The rows are grouped in 4 different ways at once. Each group adds its own fixed numbers to the row, and there is some noise. The rows also spread widely along 14 directions, which tell nothing about the answers.
Some rows, each with its group in each grouping after it:
[ 15 -24  10 -10 -22   7 -22  -8  13 -14   8   8  10  -9  21 -16  -8   7
   1   3 -19  16  13   3   9 -19   9 -16 -19  23  10  22 -23 -28  10   5
 -12 -14]
zofu J558 tazuv G
[ -8 -20   0  -7 -10  -1  -7  -2  -3  10 -16   1  -3  10 -16 -13  29   6
  -1 -17   2  -6   8   0 -12 -21  13  28  11  -7 -11   3  -9 -13  17 -10
  -6   4]
zofu J90 Lesaf A
[-12  -1 -15  -7  -1   9   0  -5   5 -31  41  16  20   0 -13  11  14   5
   7   8  -3 -23 -21  16  -2 -33   4 -30 -11   4   9  -8 -11   7 -55  -4
   7 -27]
seteg J90 Lamuz G
[ 23   7  -7  -9  19 -17  26  -3  19  21   0 -28   1  -4  -3  11   5  -9
  -6  21  24  10 -21   0   6 -10 -16 -13 -20  12 -22  -5  15  22 -15  13
  15  11]
seteg J795 Lamuz F
[  4   2  13  -4 -10  -3  10  -4 -13   0 -22  -7  -9  -5 -22   8 -16   2
  -7   4  -5   5  -3  -7  20   1   4   6   9  -9  19 -11   5   3  14   3
   9  45]
Nivi J47 tazuv A
[ -7   3  13 -13   2  -4   6   9  19   4 -16 -27   1   1  -9   8  -1  -4
   3  10  14  -1  14   4  -9 -15  12  12  -4  16   4  11 -20   2   6   4
  -6  26]
Nivi J795 gelek F
[ 18   3  -9   2  -9  -7   0  -3   7   5  28  -9  11  -2   6  -5  25   4
  -7 -11  -9 -21  -7  14  12 -13   9  -4  -2   3   2  20  -7  -9  12  -5
  -3  -2]
seteg J558 Lesaf V
[ -6  21   2   3  -4 -18   2   0   0  13  36 -10  18   4   5  -4  -6  15
  -6   2 -34 -33   8  10  22 -29  10 -14   9 -11  10   0  10  -2 -17  -7
 -12 -13]
seteg J47 gelek V
[ -4  24   7  -8  -7 -11 -10  -2  -6   8   9  -9   1  13   5   1 -15  16
   2  11  -2 -18   9  -1  12 -23   1  14   6   7  11  -3 -18   3  -7  -6
  -2  -7]
seteg J47 Lesaf A
[ -7 -12  -7   2  -5  13 -13  -1   7  -2   2   7  -4   5   1  -2  13  -5
   2   7  11 -10  -2  -1 -11  -6   2   6   2   2 -12  -5 -10 -17  -2  -3
  -6 -20]
Nivi J47 Lesaf G
[  0   3  -7   6  -1 -12  -5  -6 -15  29 -24  14 -10   3  -2   9 -18 -19
  -5  16  11  11  10 -13  15  18  -5   9  21  -7 -11  -4 -14  -8   6   4
  10   2]
zofu J47 gelek V
[ -8  10  22  -2 -22   6 -13  18   4   2  12 -20 -10   5   6 -11  14   5
  -6 -13  -1 -32   2   3 -11  -8  16  21  15   3   1   9  -7   4  15  -8
 -27   2]
seteg J90 Lesaf F
[-20 -16   9  18  27 -11  23   9  12 -13 -29  -3   3   2   8  -6   6 -10
  -4  32 -23  24  36  -8  -7   5  -8   6  -1 -22 -21  -6  30 -17 -15  -2
 -21   4]
Nivi J47 Lesaf F
[ -2  23   1  -6   4 -23   8  -6  18  16   6 -24  22  -3  -1   9 -24  -6
   0  17  -1 -14  21   2  12 -15  10 -23  -6   6  10   4  -3 -15 -13   9
  -2  12]
seteg J558 tazuv G
[ 12   7   8  -6 -15 -14 -10  -4 -13  14  15  15   5  -7  17  -3 -35   8
   3  13 -18   4  14  -6  38  -9  -2 -16   1  -4  16   2 -16   3 -18   7
   6 -20]
Nivi J558 Lesaf F
[  0   1  23  -4   3 -10   3  -4  23 -12  -5 -22  11 -11   5  -9 -28  -3
   6  13  -4   5  17  -4 -10 -16   3 -24 -22  10  -5 -10  11 -25  -9  12
 -23   4]
seteg J90 tazuv F
[  6 -31   1 -15  -1 -10  14  -5  24  14 -27  -5  15 -14 -18   2   7  -7
   5   0  13  25  19   7  -4 -12  11 -16 -25  12  -5  18 -22 -23  17  18
   3  33]
zofu J558 tazuv V
[-42 -25   9  -2 -14  20 -11  19  20   4   0  -4  17   3   0 -16   7 -11
  -3   8 -15 -23  29   6 -22 -24  32  -4  14 -12 -10   7   5 -19 -12  -1
 -40 -16]
Nivi J558 gelek A
[ 27  33  18  -5 -21 -22  -8   0 -18 -16  30 -17  -6  -9   2   4 -11   9
   6 -29 -16 -24  -8   6  13 -16   9   1   9   7  31   4 -22  10  -7  -8
  -5  12]
seteg J90 gelek G
[ 15  -2  22  11 -17   5 -12   0   5  -2 -12  -5 -13  -7   3 -16 -20   4
   0  -4  11   8   3  -8  -5  18  -9  -1 -22   7 -11 -12 -16 -31  35   9
 -19   4]
seteg J47 Lesaf G
[  6  39 -12  11  11 -31  -9 -39 -19 -17  -1   2  11   6 -25  13 -26 -11
  16  -9   2 -26  19  -3 -13   1   3   4   9  -7  13 -28 -22 -62   3 -15
   6   1]
zofu J47 tazuv V
[ 15  18   8  -5  -5  -1 -17   2 -14 -25  20   1 -22   2  12   8  -2  -3
   8   1   8 -14 -18  -3 -12 -16  -6  17  15  13   8  -5 -24  16 -29  -8
  -8 -23]
seteg J47 gelek F
[ -9   2 -12   3  17 -21  15   1  10  25 -19 -11  18  -2   8   9  -6 -27
  -6  31  -3   5  37  -3  13   5   9  -6  13  -8  -8  15  10 -14 -12   5
   1   7]
Nivi J558 Lesaf A
[  0  -5  21   4  -7   7  -7  15   2  11   0   1 -26   6   4 -12   2  17
  -3   4  21   0 -19 -11  -9  -5 -18  21  -8 -12 -25 -21 -10  28  -6   2
 -11 -21]
seteg J558 gelek F
[ -7  -8  20   6 -24   0  -4  -8  -8  -1 -15 -13  -3  -8 -24 -12 -22 -17
  -4 -18 -22 -17   6  -6 -14  -6  29   1  22 -21  -1 -18  21 -24   8   2
 -28  27]
zofu J558 gelek V
[ 11 -12   6   0 -11   5  -1  13  -1   1   7   7 -15   0  -3   0  25   8
  -2 -14  11  -1 -14   1  -6  -2  -8   9  -3  -3  -6   1 -18  12   7  -1
  -4   0]
seteg J47 tazuv G
[  0  -3  24  -6 -15   9   6   6  16  -7  -6 -23  -1 -13 -14  -2 -20 -10
  -2   1  10  -2  -9  -1 -10  -5  10 -20 -15   9  -5 -12   7   3  -6  16
 -19  28]
seteg J90 Lamuz G
[ 14   7   7  -3 -14   2  -2   6 -27 -16  13  10 -24  -5  -7  13   3  -5
   0 -12   0 -11 -30  -8   1  -4  -5   5  22 -12  11 -17  -4  32 -33  -3
   3   2]
seteg J47 tazuv G
[ 19  10  21   3   3 -11 -10  -5   5 -40  31 -12  -2 -10  33  -9 -12   7
  12   7 -28   3  -4  -3  -3 -23  -8  -9 -14  15   1   2  -2   0 -38  -5
 -24 -31]
zofu J90 gelek G
[-22 -23 -21   1  -1   7  -7  17  -3  13   5  23   7   9  -1   2  43 -19
   2  -1   6 -19  17   7 -19 -12  15  13  27 -21 -17  14 -15  -3 -25  -9
 -10 -35]
Nivi J558 Lesaf A
[ 30   7   9 -11  -4 -21  -4   4  -2  19   8 -10  -9  -2  22  -1  -6   7
  12   1   3   9  -1  -5   9 -19  -9  14  -1   8  -4  12 -25  22 -12   7
   1 -12]
Nivi J558 Lesaf V
[-15  11 -15  12  15 -20  19 -11  -4  21  -3   0  11   6 -26   7  -1 -11
   1   6   3 -20  10   0  -6  -5   0 -10  11 -31 -21 -29  19 -17 -22   0
  -2  -2]
seteg J47 Lesaf V
[ -1 -12  -7 -17 -24 -13  -4  -3   9  42  22   6  36 -10 -13 -13  -1  13
   0 -21 -11 -19  29  20  26 -30  23 -43 -14  -3   5  15 -12 -33  15   9
  -3  -4]
seteg J90 Lesaf A

New rows. What belongs after each?
[ -1  -6   9   2   6  -8   0   5   5 -26   1 -11   0   3   9  -4  21   1
   5  -3 -16  -1   6   5 -15 -21   7  20   4   2  -3  10  -5  -3  -9 -12
 -15  -2]
Nivi J90 gelek V
[ 10  17  29   6  -9  -8   7  -1 -14 -11   2  -2 -13  -8  -5  -1 -29  12
   4   4  -9   5 -14  -9  16   5 -12  -8 -10 -11   3 -26   0  19 -17   8
  -2  12]
seteg J90 Lesaf V
[ 20 -22  16  -6 -18  10  -5   1  -6 -26  11  13 -16 -13  -8  -4  16  13
   9 -22  -5   8 -20   2 -10 -14  -5  -5 -14   1   5  -4 -18   5  -5   1
  -9   0]
zofu J47 tazuv G
[-12  10  -7  12  19   2   5   6   2  -1  -7   4 -11  11  13  15   1 -20
  -5  42  18   4  -4 -12   0  16 -19   7   9  -2 -16  -8  -3  16 -33   1
   4 -16]
seteg J47 Lesaf G
[  4 -10   5   0 -17  18 -27  -2  14   4  19   2  -1  -2  28 -13 -12 -11
   0  18   3  -7  -5  -6  -1  -8   4 -11  -4  16 -15   5  -6  -9 -15   7
 -18 -42]
zofu J558 Lesaf G
[-11 -22   0  11  -9  -1  -3  -5 -11  16 -18  25  -3   5 -29 -12   4   4
  -4 -13   0   8   6  -6  -1   7  -5   2  -2 -34 -23 -28  -5 -21  12  -1
   1  -5]
zofu J795 gelek G
[ 13 -13 -12 -16   5   0   8  13  18   1  33   1   6  -6  14  13  40   9
   8   8   4  -1 -10  18  11 -30  -3 -11 -14  18   5  32 -26  27 -30   3
  10 -17]
Nivi J47 Lesaf G
[  8 -14  10 -20 -13  13  -9  -3   9   5 -23  -4  -7  -6  14   4 -25 -12
  -5  37  16  32  -7 -10  14  -6   2  -1  -9  36   2  17 -21  13  -3  16
  10  12]
zofu J558 Lamuz A
[-11   5  12 -11   0  -9   6 -12  10   4 -23 -12  14   3 -22   5 -20   3
  11  12   3   4  23   1  -2 -14  13   1 -12  10   7  -2 -27 -22   6   7
   2  28]
zofu J795 Lesaf V
[ 33   8  -1   0  -3 -12   7  -3  22   1  22 -35  10 -26  11   3   3 -27
   3 -10   3 -20   5  13  -5  -3  17 -27  -5  15   2  22   8 -26   7  10
 -17  12]
Nivi J558 Lesaf F
[  4 -22   4  -3 -11  20   3  12   0  -5  25  23  -2  -5   5   0  16  21
  -4  14  -9  11 -23   6  30  -9 -11 -18 -19  -5   2   3 -13  32 -23   6
  12 -18]
Nivi J795 Lesaf G
[-18 -28  -1  -6  -3   1   4  -5  19  29 -33   4  18  -3  -8  -8 -21  -2
   1  25  -1  24  33  -3  12  -7   9 -17 -15   3 -14   0  -1 -34  17  20
  -1  13]
Nivi J47 Lesaf V
[ 19 -33  12  -8 -11   1  -2  14  -5   4  -5  18 -13  -9   7  -8  30  17
   0 -13   1  33  -4   3  10  -6 -12  11 -15   4  -8  20 -33  17  11   2
   3  -2]
zofu J90 gelek A
[ 12 -17  -2  10   6  -8  14   5  -8 -10  17  14   7  -5  -7  -7  34  14
   4 -15 -19   4   3  10   5  -8  -9  -5 -15 -27  -9  -3   0  -8  -6  -9
  -1 -10]
Nivi J795 Lesaf A
[ 34 -24   0 -18 -19  -5   2  -2 -11  15 -21  21 -13 -13 -24   6   9  13
   9 -20  27  33 -12   0  16  -1 -13  -2 -26  10   4   3 -48   5  25  16
  27  30]
seteg J47 Lesaf G
[  5 -10  21  -6  -5  -4  -5  -2  15  21 -20 -22  -6   6  24 -18 -25   4
  -4  26  -3  20   1 -20   3 -22  -6   7  -6   9 -25  -7  18   7  -2  16
 -16  -9]
seteg J558 tazuv V
[ -3  22 -17  -7   3 -26  16 -18  -3  29  -5 -17  22   6 -24  12 -15  -2
 -10  13   2 -16   6   4  28 -16  10  -8   6  -7  11  -8   6  -5  -3   0
  22  30]
seteg J558 Lamuz A
[-18   4  -7   4   4   7  -6  -2  15   8   9  -4   8   3   7   3  -9 -23
 -11  33   1 -16   6   0   4   2   9 -13  11   5 -12   1   7 -14 -15   1
  -8 -23]
zofu J795 gelek F
[-15 -20 -14   3  -2  19   2  -4  29 -16   1  -7  21  -8 -13   3  18 -20
 -11  15   4 -13   0  19  -8  -6  26 -23  -8  15   0  16  -1 -30   6   3
  -9  14]
seteg J558 gelek V
[ 11  -6   0  -9  -3  -9   6 -10   1  -6  -8  -8   5 -10   3   7 -13 -15
  -3  17 -15  13  -1  -2  14 -18  10 -12   5  12   9  10   4   4 -21   8
   3  19]
seteg J558 gelek V
[ 17 -34  -3   1   6 -11  11  -3   5   5 -25   5  -6  -6  -3  -9  17   3
  -2  -2  -2  37   3  -5   3  -9 -15   0 -18  -3 -22   0   4 -10  10   6
   1  11]
seteg J47 gelek G
[-35  11  -1  11 -12  15  -9  15   1  -7  28   7   9   1 -12   7  -2 -18
  -3   3  -4 -51   5   8  -8   1  25 -12  25 -24  10  -8  -8  -3 -33  -7
 -20 -19]
Nivi J558 gelek G
[ 10 -16  28 -13  -9 -14   3  25  12  31  -2 -19 -12 -11   8 -10   3  -6
  16 -19   3   4  13  -3 -29 -28   6   2   3  -5 -30   8  -8  16 -17  18
 -40  -6]
zofu J47 gelek V
[ -4 -29 -17 -22  -9   4 -13 -15  10  14 -18   8   9   7 -10  -2   6   0
   3  10  14  10  -2   3   1 -38  12   4  -4  20  -7   8 -21 -11   2   7
  14  -3]
seteg J558 gelek V
[ -7 -16  -4  -3 -24  12 -20   2 -13   1   4  22  -4  -3 -11  -1  -4  -9
   2 -11  -1 -14   0  -1  -1  -9  12  -5  19 -10   3  -8 -14 -11  -6  -1
  -6 -13]
Nivi J47 gelek G
[ -8  -9  15 -10  -3  23   0   2  34 -19   1 -33   4   8   4  -4  14  18
 -10  25   0  -4 -18   6   2 -26   8  11 -22  28   5  10   0   6  13   1
  -4  16]
Nivi J795 tazuv G
[-11  24   2  -6  -1  -4  -9   0   0 -11   1   0   7   5  10  13 -19 -11
   1  28   6 -12  18  -1   4  -4  10   6  12  15  20  10 -32  -3 -21  -3
   0  -4]
seteg J558 Lesaf F
[ 14  32  14  13   6 -27  -1   6 -16  29   2 -26 -24  15  18  -7  -5   1
  -9  -2  -1 -19  -3 -19   0   0 -16  34  29 -25 -22 -20  25  14   2  -9
 -14 -12]
seteg J47 tazuv A
[ -7   3   2  -1   9 -16   6   5  19   9 -20 -23  14  -7   0   3 -10 -25
   1  10   4   0  39   3 -15  -2  13  -9   1   7  -7  13  -3 -36   6   5
 -25  17]
seteg J47 gelek A
[ -9  -3  -8 -16  -3 -24 -13   0 -21  24  -4  30  14  15  -3  -2 -13   1
  17  -1  -3   5  35  -8  -9 -36  -1   7  16 -15 -11 -13 -27 -12 -36  -3
  -4 -37]
seteg J47 Lamuz A
[ -7  15  37   1   3  -5  20  19  28  18   2 -45  -6  -1   9  -4 -10  16
  -7  23  -7  -3   4  -3   7  -7  -1   3 -15   1 -10   2  13  28  -4  11
 -25  23]
zofu J47 Lesaf G
[ -1 -22  -8   0  11 -15   4  -8   6   7 -31  18   5   0  -8   1  13   3
  -5  12  10  36  23   2  16   9  -9   5 -17   4  -6  12 -29 -24  25   0
  21  13]
zofu J90 gelek F
[  3  31  27  13  -1  -3   1   8  10   0  25 -32  -7   1  14  -8  -9  15
  -6  12  -7 -25  -1   3   7   3  -3   8  -6   0   0   0   2   3   9  -5
 -23  -2]
zofu J47 Lesaf A
[-11  21  -6   6  21 -23  14 -14  11   7  14 -11  20  13 -20   5   8  15
   0  10  -3 -20  13   9   8 -12  -5  -3 -13 -14  -1 -13  -1 -21   1 -11
   8  -1]
zofu J795 tazuv F
[  6  28  37  -2   5 -36  10  -9   3  -5 -31 -27   1  -1   4   0 -46  18
   6  17 -16  28  33 -14  20  -1  -6  10 -17   7  18  -4 -15  -8   9   5
   0  42]
zofu J90 tazuv G
[ 36   3  -9 -10 -19  -2  -7   4   2  28  46   2   6 -18   6   5  -1  -8
   2 -13  14 -17 -27  14  21  -9   1 -41  -8  12  -5  13 -21  11 -10  15
   7 -23]
seteg J795 gelek V
[ 16  -8  -2  -1   9  -1  16   7  17   3  22 -10  -2  -9  -2   7  36  -1
   4  -1  14  -3 -24  14  -3  -6  -5 -10 -16   5 -15  12  -9  21 -16   5
   4  -4]
zofu J90 Lesaf V
[  9 -16 -17   4  -4  -3  -5  -7   0 -12   5  23   9   1 -14   1  34  10
  -3 -16   4   1   5  13   4   2  -5  -3 -15   0   6   7 -33 -35  26 -10
  13   1]
seteg J47 tazuv G
[ -6  25   8   2  10 -10   6   0   3 -11   8  -1  10  11   4  11 -19  22
   0  35  -7   6   7   4  26  -3 -12   6 -18   8  19   0 -28   8  -9  -4
  15   7]
Nivi J47 Lamuz V
[  6   7  -9  -6  12 -23   7  -4   9  14   2  -8  14  -2   9  12  -5  -7
   5  15  -2   2  23   1  13 -14  -2 -10  -1   4   3   9  -7 -13 -14   4
   5  -4]
Nivi J47 tazuv G
[ 12  -7 -10   4  -7   3  11   7  -1  24  17  -2  -1 -15   4   3   9 -18
 -15   6  -5 -10 -13   3  23   5   3 -30  12 -10 -11   5  27  11 -12  10
  -2  -1]
seteg J47 Lesaf A
[  4 -11   3 -24   2  -4   4   6  23 -13  16 -13   7   1   5   5  38  19
   5   3  -4  -2   1  18  -3 -48  11  13 -13  25  17  35 -31  18 -11  -6
   1   4]
zofu J558 tazuv F
[ 23  28 -20   9   9 -11  -8 -14  -1  18  36 -12 -10   3  14   7   3 -16
   0   6  22 -37 -24  -2   2   0 -13  -2  13  -1 -18 -13   8  -4 -13  -4
   6 -42]
Nivi J47 Lesaf F
[  8   5  -2   5   2  -8   4   5   4   9  21  -1   0  -7  12   3   7  -4
 -12  11 -12  -8   4   8  22   3  -1 -11   6  -2   3  15   1   2  -2  -2
  -2  -5]
zofu J47 gelek F
[ -8 -41   3 -13 -19  12 -11   0  29  26   6  -9  18   1  12 -30  17  14
 -14   4 -20  -1  13   7   9 -37  19  -9 -11   5 -14  21  15 -21  22   4
 -21 -13]
zofu J558 tazuv A
[ 16  -4   5   8  10 -10  23   4   8   4   4  -6  -4 -15  -3   4   6  -1
  -1  10   1  10  -6   2  15   7 -10 -15 -16 -15  -7  -4  10  14 -13   9
   3  12]
Nivi J558 Lesaf F
[  3 -26  13   0   3   2   4   8  17 -22 -20  -4   5 -10   3  -3   6 -17
   9   2  -3  22  21  -1 -27  -3   3  -7 -13   5 -10   8  -8 -27  -4   8
 -21   7]
Nivi J795 tazuv G
[  1   9  11   5   0   0   1   5  19   2  12 -22   3   2   7  -9   5   9
  -7   9   5 -15  -2   4  -3  -8   0   1 -12   1  -7   0   4  -6   7  -1
 -17  -3]
seteg J558 tazuv A
[  5  14  -3  11   0 -23  -2  -9  -3  26  -3   1   6   6  -3  -7  -9  13
 -13   3   3  -3  17   0  27   9  -7   6  -6 -13  -2  -5 -12 -23  33  -6
   9   3]
seteg J558 gelek F
[ -5  17  36   7  10 -25  18  30  11  12 -11 -40  -3  10  18  -8  10  11
  -8   7 -22   4  26  -3  -4  -6   0  33   5 -11 -13  15   6  21   4  -5
 -31  22]
seteg J795 gelek V
[  4   9  24  -8 -22   7 -18   1 -16 -14   5   3  -9   0   5  -1 -27  17
   3   4 -11  -4  -4  -7  15 -14   2   9   5   5  25 -10 -22   5  -2  -3
  -4  -1]
Nivi J47 tazuv A
[ 14  -4  15  12   0 -13   0 -10  -5 -39  -4  -7  -7  -1  -5 -11  21  16
   2 -18 -23   6   3   3 -11 -11  -2  27  -9  -7   8   1 -12 -16  11 -19
 -14  15]
zofu J558 gelek G
[-11  12  -3 -10   1 -11   3 -22  -6  -3 -12   2   5   5 -32  12 -28   3
   9  11  12  -8  -2  -7   1 -22  -2 -10  -3  -4   9 -36  -7 -12 -23   4
  14  11]
seteg J47 tazuv G
[ 42   3   8  -8  15 -18   0   5   3 -11   4  -9 -15 -16  41  13   2 -16
   9  20  10  36  -4  -4   8   2 -20   3  -9  33  -4  32 -29  23 -26   6
   4 -13]
zofu J90 gelek A
[  7   8  -8   4  -2 -11  -2  -8  16  11  15 -11  17   5   2 -10   9  11
 -14   1   0 -14   6  12  17  -4   0  -4 -16   9  -2   6  -4 -28  34  -8
   4   0]
seteg J90 Lamuz F
[  6 -18  -7 -10 -16  15 -16  -3 -11   6  23  23 -14   5  16  -2  19   8
 -17  12 -10  -5 -31  -3  32 -15  -1   1  19   4   3   7   2  28 -11  -6
  19 -28]
zofu J90 tazuv F
[-18   2 -17  12  -2  14 -20  -6  -4  12   5  19   2  17  14   3  -3 -21
 -19  32   2 -14  -1  -9  16  19   0   0  25  -4 -11  -3   2 -15  -1  -6
   9 -34]
zofu J795 tazuv G
[ 13  -6   1 -10   0  -9  -4  -4  24  35   0 -33   4   5  16 -12   2   2
  -2   8   4  -2  -2  -1   4 -30   4   7  -4  16 -25  10  10  -5  17   8
  -6  -9]
Nivi J795 gelek V
[  1 -20  14  -2 -12  -2   7  15  11  32  -5 -11   0   0   0 -17  12  11
  -6  -8 -11   3   8  -2  10 -12   3   1  -6 -16 -19   2  10   4  17   8
 -13   6]
Nivi J795 Lesaf G
[ -5  -1 -24   1 -12  19 -22  -3   2  17  13   8  -6  13   0   5  17 -13
 -13  10  27 -28 -22   4   0  -1   5  11  19  14 -11   4 -18  -7  14  -5
   7 -24]
seteg J47 gelek V
[  3   6   1  16  -3   7  -3 -15   3 -16  23   1   1  -1  -3 -11  -8  18
 -17  17 -13 -12 -23   2  25  -4  -9 -15 -18  -6   1 -22  17  -7   1  -5
   3 -10]
seteg J558 gelek F
[ 10 -15 -15  -6   0  -1  -8  -9 -12   7   1  24  -8   6  -2   2  12   5
   2   4  13   7 -14  -6   2 -19 -16   3   1  -2 -13 -12 -12   0 -13  -1
  15 -27]
seteg J47 tazuv A
[ -5   2 -20  -2   4  -4   3 -10 -15  -3  -1  16  -3   6 -12  21   5  -6
  -5  20   1  -1 -15  -2  25  -9   0   7  17  -9  15  -6 -11  22 -33  -5
  31   4]
Nivi J558 gelek G
[ -4   3   2  15  19 -14  12 -10  18  20  -7 -10   7  11  -1 -12   4  21
  -9  23   5   7   7  -4  14   3 -20   9 -25 -17 -23 -14   7 -16  18  -3
   5  -6]
zofu J558 tazuv A
[  7  15  -2   6  14  -1   3   1  18 -17  11 -18  -4  12   8   7  30  10
  -3  15  20 -10 -19   8  -8  -4 -11  26 -14  17  -1  10 -25   8   6 -12
   5  -2]
seteg J558 tazuv V
[ -2 -21  13   6  13 -11   9   0   7   8 -23  10 -12   8  -9 -12  13  28
   7   5  11  33  -1 -10  -7 -10 -28  22 -31 -20 -31 -22 -17  10  -4   2
   0  -7]
zofu J558 gelek G
[ 22  17   1   0 -10  -7   3 -32 -17 -13 -20 -18 -15  -8 -18  14 -22 -14
 -15   6  -2   0 -29 -13  30  12   5   2  15   8  22 -14  18  -3  17   0
  27  52]
zofu J90 tazuv G
[ 22 -24   3 -19 -23   4  -4  -3  -7   9  -2   2  -7  -8   3  -7   4   3
  -9  -3 -15  17 -11   1  21 -22   9  -3   3  12   5  15   2  10   7   5
   3  13]
zofu J47 Lamuz A
[ -2  16  17  17   0   1  -1  -6  -1 -18  23  -2   2  -2  20  -9 -22  19
 -15  34 -35   0  -5  -1  39   3  -9 -10 -11  -8  11  -5  12   7 -12  -7
  -5 -10]
zofu J558 gelek A
[ 24  21  27 -16   4 -20  10   9  -3  -9 -10 -15 -18 -14   5  21 -24   1
  17   9  17  18   3  -7   3  -3 -12   7  -7  15  21   2 -36  28 -18  11
   4  25]
Nivi J47 tazuv F
[-21   6  -6 -11  -2  -9  -5  -4  -4   9  -1   4   8  14  -1   2   0   4
  -2  18  -6 -13  13  -2  12 -25   8  10  18  -2   4  -2  -4   4 -20  -6
   8 -10]
seteg J90 Lesaf F
[ 16   9 -15  27   0   8   8   7   6 -20  16 -17 -10  -9   3   9  44 -28
 -32  -4   5 -27 -21  16  10  40   9   8  16   1   8  28   8  -9  37 -17
   0  30]
seteg J558 gelek F
[ 46   4   6   7  25 -35  31  -9  22 -15  13 -44   4 -17  24  -7  17   4
   1   3 -29  19  -1   4  11 -19 -17 -15 -29  10 -11  14  36  -6  -7   3
 -13  18]
seteg J47 Lesaf G
[ 16  -3  15  14  -2  -4  13  -3 -16 -37  12  22   5 -15 -12   0  -6   7
   8  -4 -24  15  -3   2   9   7 -10 -26 -20 -19   6 -17  -6  -8 -21   1
  -2   5]
seteg J795 Lesaf V
[ 23  20  12   5  -3 -12 -13 -10  -9 -32  13 -17  -5  -1  13  -2 -11   0
   5  -7 -20  -8  -2  -3   0 -11   3  12   5   8  15  -1  -7 -13  -4 -12
 -10   0]
Nivi J795 gelek G
[ 27 -13  -1   4 -15  -1 -11  -2 -10  -2  14  13  -5 -13  28 -12  -5 -16
 -14   3 -14  13 -12  -5  19   7  -6 -22   4   4 -10   5  17  -4  -3   4
  -3 -21]
seteg J90 Lamuz F
[ 16   4   6  -2  10  -6  14  -2  30 -11  20 -29  10 -20  11   6  -7  -8
   4  17   1  -2 -11   4   7 -10  -2 -40 -28  15  -3   3  16   0 -24  15
  -6   2]
Nivi J90 tazuv G
[-10 -19 -20  18   8  15   3 -23  14 -14  -7   8  18  -2  -2  -5  11 -12
 -20  35 -11   7   6   7  22  16   6 -18 -12   1  -2   8  16 -43  18  -5
   8   4]
zofu J558 Lesaf A
[ -1 -18  17  -4  -7   8  24  11  12 -11   0  -6   4 -21 -31   8  12  -7
  -3  -7  -6   0  -3  11  -3   0  14 -29 -13 -10   9   1   3   3  -5  10
  -8  38]
zofu J795 tazuv F
